The rows of a group lie close to one hidden flat surface of 12 dimensions, which may be shifted away from zero. Surfaces can cross.
Known rows, each followed by its group:
[  6 -20   7  -3  -8  14   6  -9   1 -13  16  21  17  -1 -27 -14  -2   1]  S
[-16   5  -5  -1  12   3  16  -5   0 -29   3   7   8  17  14 -32  -5  -1]  K
[  7  17 -11  12 -14   2   2  12  -1  -3  18  11   8   6  -5  -1 -14  23]  K
[  3  10 -16  26  30  14  -8  -4 -21  20 -16 -11   8  -1  -8 -23 -11 -11]  S
[  8   6   3  -7  27   8  -8   1   6   3  -6  17  13   9  17 -11   0 -14]  D
[ -7   3  -7   1  -6  -5  12 -12  12  -5  14 -10  20  -7 -11 -16  -1  16]  W
[  0   4   4  -6 -23  12   3  -4  17  28   1   0  -8 -29 -21  12  -1   5]  K
[ 28  -3   9  -9   1  -4  19   9   9   2  -1   7   2  -2  -9  -8  -4 -28]  N
[ 10  14 -12 -16  -1   0  -4  -1  21  -7  -9  -3  22   0  -7 -23  -8 -12]  S
[-14 -18  -9  14   1   3   4  -7 -18 -22 -12  -5  -1   9  -9   1  -6  23]  W
[-17  -7  16  -4 -10  14  -3   9 -15  16   5  -3 -17  12   4   2  18   0]  R
[ 22 -34   4  18  23  -2  -9 -35 -26 -20   6   9  11 -12  -1  -8  -9 -11]  S
[  0  -2   1  16 -45 -27   1   1  -2 -18 -16 -12 -15 -13   3  13   7   7]  D
[ -9  -2  -9 -12  -2 -12  13  19  -5 -25  -8 -28  -5  20  -8  -7  -1 -10]  W
[-26  -8   7  33  -7  -4 -23  -4  -1 -24   4   3  23 -10 -16  13  26  10]  D
[-23 -10 -12  24   0   4  -7 -24 -10  -1  15 -13  18 -15 -33  -8   1  14]  S
[ 43  14  12 -12   1  13  15  32  -1  30  18   4  -5  11  -6   4  -2 -10]  N
[-14 -16   6  14  17  -1  14 -14  -4  -5  -7  29 -22   6  12   9  10  -7]  W
[ 28  14  -4   5  10  -1   2  19  -1  -6  -2  -5  18  -4  -3   5 -18   3]  R
[ -1 -10  -8   6  -7 -22  -6 -10   6  -1  26  -6   3   7 -25   8  15  -9]  D
[ -1  12  -3  -7 -21  -3 -13  12   0  19  15 -14   0   6  -5  10   5  14]  W
[  1 -22   7   4 -28 -15   6 -15  -9  18   3  -3   3  -9 -10  -5   2   8]  L
[ -2  -9  11   6 -17  -1  -9 -10 -23  17   7   6   5  -9  22  -6 -12  20]  L
[ -7   5   7   1  -5   7  -2   4  -1  10  16  15   7   7   3 -10   6  -1]  K
[ 20   1 -12  -5   7 -15  -1 -25  12 -19  -4  -4   8   8  22 -14   3  16]  S
[-10   4 -18  -8  17   5  -9 -10  22 -23   0   0  10  10 -20  -9  11  -9]  S
[-19   7  -3 -23 -18   5 -11   9   5  16 -16  -7   8   6  -9 -26  -4 -19]  S
[ -7 -14  12  -1  -2  19  12  13 -10   9 -12  15 -19   6 -11  11   4  -2]  N
[ -4  18  -6   2  -9  12   1   5   7  16  -8  -2 -14 -18  -1  14 -13  12]  K
[ 26   1  -7   2 -10  -6 -29   0  -3  11 -13  22  -4   2   1  11  -6 -10]  D
[ -9  -2   4   6  14  25   8   7  -5 -15   9   6 -12   4 -14   4  10  -1]  K
[-24  -2  -3 -13 -23  -7  -3  11   2 -21   1  23  12  17  -2 -19 -18 -14]  K
[-15  -9   5  -6  -7  -5  17  -2   4  -5  -4  -3  11 -13 -11 -15 -13 -13]  L
[ 12  15   2 -13  41  -5 -22   7  20  10  29  -4  -4   8   8  44  21  -7]  D
[  9 -11  17 -13   0  21  -6  15 -26  27 -19  -8  -8   9   9   0   3   2]  N
[-12  -3   7  -1 -10   9  -3   4  -4  22  17  -2   9  -1 -16   1   2   6]  D
[  8  -5  -3   7   2  -4  20  13   3 -18   4  -3 -18   5 -27  11   8 -20]  D
[-20  13  13 -22   0 -12 -34  15  19   1  22   1  11   6  18  27  19 -13]  L
[ 11   2  -7  26   8   5  10  -5 -10  -5 -14 -12  -1 -12  -7   1  -7  14]  N
[-10   5 -11  13   8   6   2 -10  14  -8 -13  14   0  -9  -6  16  -4  25]  S
[-29   3   4 -25  -2  17 -16   4   1   8   7   7 -11   8  10  11  -1  12]  N
[-13  -1  -5   5 -14  12 -12   6 -12   4 -19 -17  -3  -1 -11   8   4  24]  S
[-11 -20  10   9  -3 -13  18  -9 -15 -23   8 -12 -24   2  13  10  12   5]  L
[-30   2  14   8  19  15   5   7   8  -4  -5   9  34 -10  -4 -13   5  -2]  S
[ 14  -4  -8 -12  -9  14   2  21   2 -24   6 -19   3   0 -51   6  -8  -9]  W
[ 24  -4   0   2 -16 -15  -4  -3  24  17  23  20   9   5 -21  23  21  10]  L
[ 4 10 -5 -3 10 -8 -9 -5 14 -7  2 -1 13  9 16 -5 14  5]  S
[  8   6   3 -15 -35 -12   6  -1  17  21  15  -8 -12 -14  -3   6   0  -3]  K
[ 12  21   4  11  13   2 -10  15   2  35 -11  25  -3  -2  21  18  -6  -2]  L
[  3   7 -11 -12   7  -2   6  -6  12   0   2 -28  28 -15 -14 -19 -17   0]  D
[ 32  -5   2  13   8  -8   4   3 -12  -4  23  -8   2   9  -9   0  14  -6]  W
[-18 -17   1  24   4  -1  -9 -10  -5 -20  -7   7  11 -20 -30  -2  -1 -27]  N
[ 10  -7  -8   9 -16   8   4  -9 -14  19  -1   6 -27  -2 -15   4  -7  11]  R
[ 12   8  -8   1   2  17 -28  -5  -2  17 -12 -19 -11 -14 -13  13   3   4]  R
[-20   4  -5  -3  -4 -17  -3  -3  11  -1  12  13   6  20  19   7   9  20]  W
[ 1 18  4  3 12  3  9 15  3 23  6 -1 -2  4 11  0  3 -4]  N
[-21   8  15  -3  10   0  -8  23 -11  15 -14  -6  -7  -1  19   6   0 -31]  L
[  8  -7  -5   5  10 -18   1 -12  -5 -10  11 -16  -7   4   2   3  11 -10]  R
[ 17   7  10   6   1 -13  28  13  12   2  27  19 -16   0   4  16   1 -12]  L
[ 14 -14   1 -16   0 -19   5  -9   2 -17  -4  15 -21  16  25   1  -3 -13]  R
[ 20   0  17  11  24 -16  15  -4  22  18 -12  10  27 -10  20   5  18   4]  N
[  7  -3  -5 -12  -4   3  -8   6  -6  17 -11  -2  -4   0 -10  -4 -15 -18]  D
[-38  -1  11   3  18  -7  15   1  12 -14  18   1 -16   9  11  15  30  -6]  N
[  3  -4   6   3  12   8 -14   8 -12  -9  10 -25   2   0  -9  16  16   3]  N
[ -4  -1  -2   4 -21   1  22   9 -13  -4   8  -8 -12  10  -7 -16  -6   5]  K
[  3  10   1  12  30  30   5  19 -12   5 -19  20  -3  17   6  -4  -3   7]  L
[ 34   7   7   7 -17  -3  17  11 -11  24  27   7 -12  18   9 -16   6   4]  K
[  4   2  -1  -2 -17  -8  15   6   3  21   8  36   8   3   1 -10 -29  -2]  R
[ -6 -13   9 -14 -11  14   5  -4  -3 -19  -2  -9  -4  -9  -1  10   2  27]  D
[-14  -6  -7  -2  11  -2  29  -6  -1  -2  -7  -4 -17  12  -1 -16  -1  -6]  D
[  8  10 -26  26  25   6  19 -24   7   3   8  18  -6  13  -7 -21  -2  11]  S
[ -2  21 -14  18  -4   4  -5  -2 -11   5  29   3  -4   1  -2 -17 -12  -1]  N
[  8 -19   9  -3   6   2   3 -12   5 -23  29 -13   8  -5 -25  -1  23 -14]  W
[  4   9   1  16  -2  -6   9  12   2   8  26  -6   2  -2 -11  17   8  12]  R
[ 20  -2  -5  16 -22 -10  -8   5  -1  -4   1   6   7  -6 -26   0  -1 -10]  D
[-27   5   6  -9  -3   2  10   7   8  -7   3  -7  29  -7   1 -16  -8   7]  R
[ 18  -8  17  -9  27 -11  28   2  20  -4 -11  -4   0   4  22  12  24   0]  N
[-14 -15   0   0 -17  -7  17   2 -19   4 -10 -13 -23   5  -5  -6  -4  -9]  W
[-26   5  10  -3  11  -6 -13  20   7  -1 -19  -9   4  -5  -5   8  14 -44]  K
[ 31   0  14   5   4  -3 -12  -6   4  21  32  35  22   2   8  -3   4  -7]  S
[  6  24 -19   9  -7 -31  21  -5  20   5   8 -31  18 -14   3  -9 -11  18]  W
[ 31  -3  -5  10  14 -20  -9   5 -15 -10  16 -20  24  -1 -10  -6  -8 -25]  R
[ -7 -19   9  -5 -14   8  -6  -7  -4 -10  12   8 -16   2 -13  16  19   5]  K
[  1  -1  -6  -3   8  -7 -15 -12  -6   2  -5 -35   2  -9  -4 -10   8 -21]  R
[ -1   8   5 -22  12  16   6 -17  28   6  -5  -5 -14 -23   0  -4   7 -23]  W
[  6  12   1 -20 -14 -28  17   5  15 -18   3 -25   6   2  30  -5  -3  12]  R
[  8  -6  -9  -2  -6   1   2  -5   0 -10 -14  -8 -24  -8 -11  19  -6   6]  W
[ -2  -3   0 -13 -31   4 -22   5  -8   9  -3   9  10  -5  -9  -7 -16  -5]  K
[  2  -5  -5  -4 -12 -15   2 -12  28   1   4  12  16  -9 -17   8   4  10]  L
[  7  -7   7   0  19   0 -16  16   2 -14  -3   5  -3  -3 -22  25   3 -43]  W
[  6  14   7   0 -13  22 -13  15   1  38  17  21  13  -6 -20   3  -7   4]  R
[-22  -2  -2  -3  14  -2 -11  -7  14   0  22 -12   2  -5 -14  36  15  17]  D
[  2   5   8  -5   0 -24 -26   2   6  12  -2  -7  13 -23  14  18  -3 -24]  L
[ -5 -15   2  10  -3 -22 -22 -19  -7 -13   8  -6 -14  -2  16  24  21   3]  N
[  9   2  11  -9 -32  -7  11  25  -2   5  29  -6 -13  -8 -18  18  -8 -11]  L
[  2   3   7  16   3 -13  22  14 -14  -5   7 -30 -16  -4   5   9   7  -5]  L
[ -8  15  -3  -1   2   7  10 -13  23  11   8  14   8 -14   5  -7  -4  17]  K
[ -1   9 -10  -3  21 -15 -22 -17  19 -12  -5 -16  15 -16   3   5  -1 -14]  R

New rows, each followed by its group:
[ 14   3 -19  -9 -18  16   4   1 -19 -26  -3 -11  14   3 -11 -40 -43  12]  K
[-19 -10  -4  -8 -28   2 -15 -15   3   7   6   1   4   1 -13  -4   6  18]  S
[  5   0  18 -27   7   8  -8  18  21  21  -9   9  -9   2  12  51  17  17]  N
[-20  -7  -1  -4   2   8   5  -9   3 -31   0 -11  -6  -2  -7  -2   5   4]  K
[-28 -15   8   8  22  -1  -3 -13  12 -13  -4  31  -5  -8  -2  21  10 -18]  W
[  1  15  -5   9   2 -11  -2   1  -3  -1  -1  -5   6   8  23 -11   1   7]  K
[-10  -5 -20  -7  26 -10 -10 -22  -3  22  -4  -7  10  15  -1 -26  -8 -25]  D
[  1 -12   2   0 -13   4 -17   0  -9   8   3   8  18  -5 -21  -1 -12  -3]  W
[  4 -15   3  -4  -9  19  -3  -3  -7  -5   8   1  -8   2 -25   2   5   4]  W
[ 30  21 -10   7   8   3  18  -7  11  -2  16 -18  -3 -10   2  -5  -2  21]  K
[-21 -19  12 -11 -23  -8 -13  -4 -22  11  -6 -28 -27   3   4   5  14 -13]  W
[-12   6  -3   0   0   9   2  10   3   7   1  -2   2  20  -6   1  18  23]  L
[  8  -1  -3   2 -16  14  -1   6  -3   6  -7   4  -5  -1 -16   4  -5  18]  S
[  4 -25  19  19  13  23  29   5  -9  -1   1  13  -5   7 -21  13  21  23]  N
[ 19  15  -9 -14  -4  -2  -7   1   7  13 -34   3  -1 -11  19 -14 -28 -15]  K
[  2  -9   3   1  -3 -11 -14  -7  25 -10 -14  20  17 -13 -17  17  11 -10]  K
[ 21  15  -2   3   2  -1   7   7   7  27  12  26 -10  14   4  -6   0 -14]  S
[ -8   8  -5  -4   7  13  18  -5  17  -9  -6   7   7 -11  -9 -17 -12   0]  K
[ 14  16   2 -16   0  34  -1   1   1   9  28  -3  11 -13 -12 -23 -18   2]  K
[-10  22  -7   2  16  15  -7  -6  14  -1  -5 -16  15 -26  -2  -1  -8  10]  K
[  9   4   5   4  19  -9   9   6   0  -7 -11  -9   4  -4  15  -6   0 -22]  S
[-16  23   1  27  12  17  -7  13 -17  17  19 -15   9   1   8  -4   7  21]  K
[-11   1  -5 -25 -13  -2  -9   5  10  -5 -15 -12  10   2  -1  -9  -7  -1]  L
[  0 -17  15 -18 -23 -23  18  -7   2 -14  17   7 -19  -6  11   3  -7 -20]  L
[  2   4 -17  17   7   7  12 -12   4   5  -4  16  15  -2 -19 -14 -15  17]  D
[ 17   7 -14   3   8 -11  -8 -13  19  16 -25  -2  28  -1   3 -10   2  15]  L
[ 12 -12  -7  -2  -4 -21  11 -10  18 -11 -17  -5  -4 -16 -13  13  -2 -14]  L
[ 32   6 -13  -4  -7  -2  -5  -8  12 -20   3   1  18 -11 -10  -6 -16  11]  K
[ -5  -7  10 -12  -6 -29  -2  -9   5 -10   4  -2 -17   1  32  18  12  -9]  L
[ -1 -12  -5   3 -18  -8 -14   0   8 -19 -17  18  22  -3 -23   3  -7  -2]  K
[  3  -9  -3   6   0  -9  16  -8   3 -20  -7 -13  -1 -12 -14  -5  -3  -7]  N
[-16  -6 -10  22  11  -5   3  -8 -10   0 -35 -30   9 -14  -6  -1   2  14]  L
[ 10 -15   7 -23 -12  12   5   4  -2  11 -24  -3   5  -8  -9  -5 -15   0]  N
[-13  14   4  -9  -2  23  -6  16   0  -6  13  23  -8  18  15  16  -2  31]  L
[-18   6  -2 -16 -17 -33  15  -6  24  19 -13   2 -21   9  30   5  11  -1]  L
[ 17  -3  -7   5  -4 -14   8   7   3   3 -15 -16 -19  12  -6  15  15   4]  L
[ 28   7  -9   4  -9 -12  -8 -11   0  13 -11 -10  13 -19   9  -3 -15  11]  N
[ -9 -20  11  16  10 -20  -4 -17   3  -6  -4  15  -9 -14  11  30  14  -6]  L
[-13  -8  13  -2 -20  -5   1  -9 -11   4  24 -18  -5   5   6 -10  21   6]  K
[-11   2   7  -2   5  -8  14  -1   8  -4  -8  -3   6   3  24 -14   9   2]  S
[ 12  -1 -15  -8  11  -4  -9 -10   7   9  10  -6  -6   2 -10  21  -3  12]  D
[ 2  3  6 13  6 -3 22 -2  8  7 23 -3 -4 -4 -6 -3 16 -1]  W
[ -7   8   8  -3  27  -7  14   3  18 -30  26 -15 -16   7   9  13  34 -21]  K
[ -1  17   7  -9  -2  12  -1  19   0   2  13  12   2   4  11   2 -12   4]  L
[-19  -1   7   1  -1  -9   2  10  -1  -1   5   6  14   1   7   2  -6   0]  R
[-19  -4  14  -7 -10  -5  -3   8 -17   8  -2  -8  -7  -2  18  -1  -5 -13]  L
[ -1  -7 -12   5   0 -15  -4 -11  18  -5 -25  -8   6 -12 -17  19   5   9]  L
[-14   4  12   5  10  -2   8   0   3   7  14  -6   9   5   9 -17  20 -13]  K
[ 11   4 -17  11  -7  -4  -8  -6   2  -2 -29   4   9 -14 -10  -7 -21   2]  D
[  0   3   2  -3  -1  -2  15 -10  30  -7   6  22  -9  -5  -1  10   8   4]  K
[ -6   4  -4  13   9  -8 -24  -3   8  10  -7  39   0   0  14  35  -4  11]  W
[  2  -1  -5   9  17  26   6   5 -14 -10 -14   0  17   5  -9 -20 -10  17]  L
[ -2   2  13 -17  -6  21  -2   7   3  22  -3  36 -16   7   7  -8  -6 -22]  K
[ 20  17   0 -20  13   4  -1   5  21  -2  -1   2  -2  -9   9  -6  -6 -28]  K
[  8   8 -15   4  -7 -21 -25  -4   1  26   5 -19   7  -6  -9  12  -3  -5]  D
[-13  -1 -16  -4  27   2  -4 -16  11 -13 -12  12  -6  12  -2 -14   3 -27]  S
[-38  15 -12 -21  -8  -5 -21  13  22 -15 -14 -29  -4  -4 -10  32   4   9]  W
[ -8  12  -5  -4 -14  12  -1  18  -9   5  -9  -6 -21  12  11  16  -4  32]  L
[ 14   6   2  10 -31   3  12  11 -18  23  16 -12 -17   3  -4  -4  -3  17]  K
[ -3   1   0 -14 -13  -1 -10 -14  31  -1  -5   3  20 -30 -16   3  -3  -4]  K
[-16  -8  18  10   8 -12  34  -6  10 -23  -8   0  10 -19  22   3   1  14]  S
[-11   5  -7  -1 -10  -1  20   4   3   1  -9   6 -28  -4  -6   5 -14  -7]  N
[ -5  -1   9   1   5  28  -7  22 -23  17   0  -6  -7   7 -13   2  -1  -5]  N
[ 24 -13   9  15  20  -7   3  -2 -16   4 -13   5  -4  -1  10   1   2 -22]  L
[ 14  -2  -4 -29 -33   4 -32  -2   6  -6   2   3 -20 -15  -8  30 -15   3]  K
[-24  -3   7   4  18  15  10  -6   7 -21  16  -7   1  -2  -9  -6  18   0]  K
[  7   6  -3  -5  -4   5   3 -13   2  -7  16 -17  -5  -8   6  -5   2  18]  K
[  5  20   2  -2   2  -6  -9  20   7  23   6  -1 -13   4   8  22  11 -10]  W
[ -1  16   8  14  13  13   3  15  -5  21  26  -3  17   3  -4 -11   8  -3]  N
[ 24  19 -15 -13   0  -4  -4   4   7  -4   4  -1  -6  -2   5 -12 -25 -22]  N
[ 23   0   3   5   8   0  20 -19   8   5   5 -17  14 -10   3 -28  15   4]  K
[18 13  4  4  0 -1 -7  2 16 12 16 19 10 -1  3  4  8  1]  K
[-18   5   6 -15 -13  21 -14  -8 -15  11  16 -14 -16  -5  13  -6  -3  13]  K
[-18   0  -2  25  15   2 -22  -4   2 -27 -10  -7  24 -14 -11  13  15  10]  D
[  4  -5  -9   9  11   6  -1  -6   6 -20   6   5   1   1 -15  17   5  17]  W
[  9  12  -8   7 -14  -9  11  12   7   4 -12   4  13  -4 -11 -12 -18  -4]  K
[ 16  17 -11   5 -10   0  -6  12  -4 -14  26   3   1  11   0   4 -10  19]  K
[-20 -10   2  18  13   1 -14   6 -18   3 -22  13   8  -4  -7   8 -11 -15]  W
[ 13 -18  -3  -9 -14  23   7  -7  -9 -33  13  17 -14   9 -23  -2 -10  13]  K
[ -9  -4   4  -6  -8  23  -6  22  -2  11 -15  24 -19  10 -22  23  -2  -1]  L
[-15  -8  -3   6 -23  -7  34   1  -8   0  -1 -15 -27   0  -3   0  -6  17]  R
[-12  17 -17  14  17   5 -21 -10   6  10  -5  -4  18  -2  -4  -5   4  11]  S
[  7  18  -2  -1 -11  -1  -5  19  18  13  19  -1  11   1 -18  18   9  14]  L
[-30  -5   8   7  19  16   8  -2   2  -7 -21  10  -4   0   0  -5  11  -8]  K
[  8  -2   1  -2  -6  -8   3   3   0  -6 -10 -19   6  -9  -1  -4  -2  -6]  S
[-13  -1  -9  11  14  11 -22 -24  12   4  -2  32  -3  -8  -4  24   1  17]  R
[-18  -2  11 -16 -33  -1 -16  -5  10  11   0  16  13 -12   6  -1  -5   8]  D
[-14 -23  13 -19   0  11  16 -25  -3   8  -5 -10  27   5  24 -34   7  42]  N
[  4   3 -10 -21 -18   5  -3 -19  26 -10  14  -7  -1  -8  -8   5   5  27]  W
[-33   1   9   3 -10  16 -14  23  -8  15 -10   5   4 -10 -19  16 -11  -1]  R
[-10  -3  -7  18 -10 -11  -1 -10  -6  -6  -6  -9 -15 -14  -5  12  -2   5]  N
[-15   1  -6   8  -5  11   9 -10   4   7   1  16   7 -11  -7  -7 -12  19]  N
[ -3  -1   3   6 -10 -12  36   5  13  14  10   5  -1   4 -14  -8   8  -1]  L
[  0 -18  12  -2   4 -22 -26 -11   8   3  -1   3  23 -16  -7  13  14 -29]  L
[ 14  15 -16 -11  -3 -11  -8  -3  10 -12   2 -31  -2 -11   3   8 -15   6]  N
[ 16   0   5  -8 -14   5 -15  13 -17   5   6 -10   0  12   3   2   1  11]  L
[-33  -8   5  -7   8  12 -20  -4 -20 -21   0  11   8  22  21 -21   3  -4]  K
[  4  -7   8  14  13 -10  -9  -3  -6   9 -35  10 -20  -3  26  24   9  -8]  N
[ 18  -7   8  -1  -2  -2  -9   3  -6   6 -17  -9  -9  -4  -3   6  11 -17]  K
[  2  24  -2  32  32  -1  10  10 -11  12   3  -1  -5   7  21 -15   8 -18]  N
[ 10   8  -2  10  -8 -22  -5   2  11   7 -10  -1   4  -2  10   7   7  -2]  K
[ 13 -12  -4  15  21  23  25  -8   0 -23 -12  -9 -11 -25 -40   1  -6 -14]  W
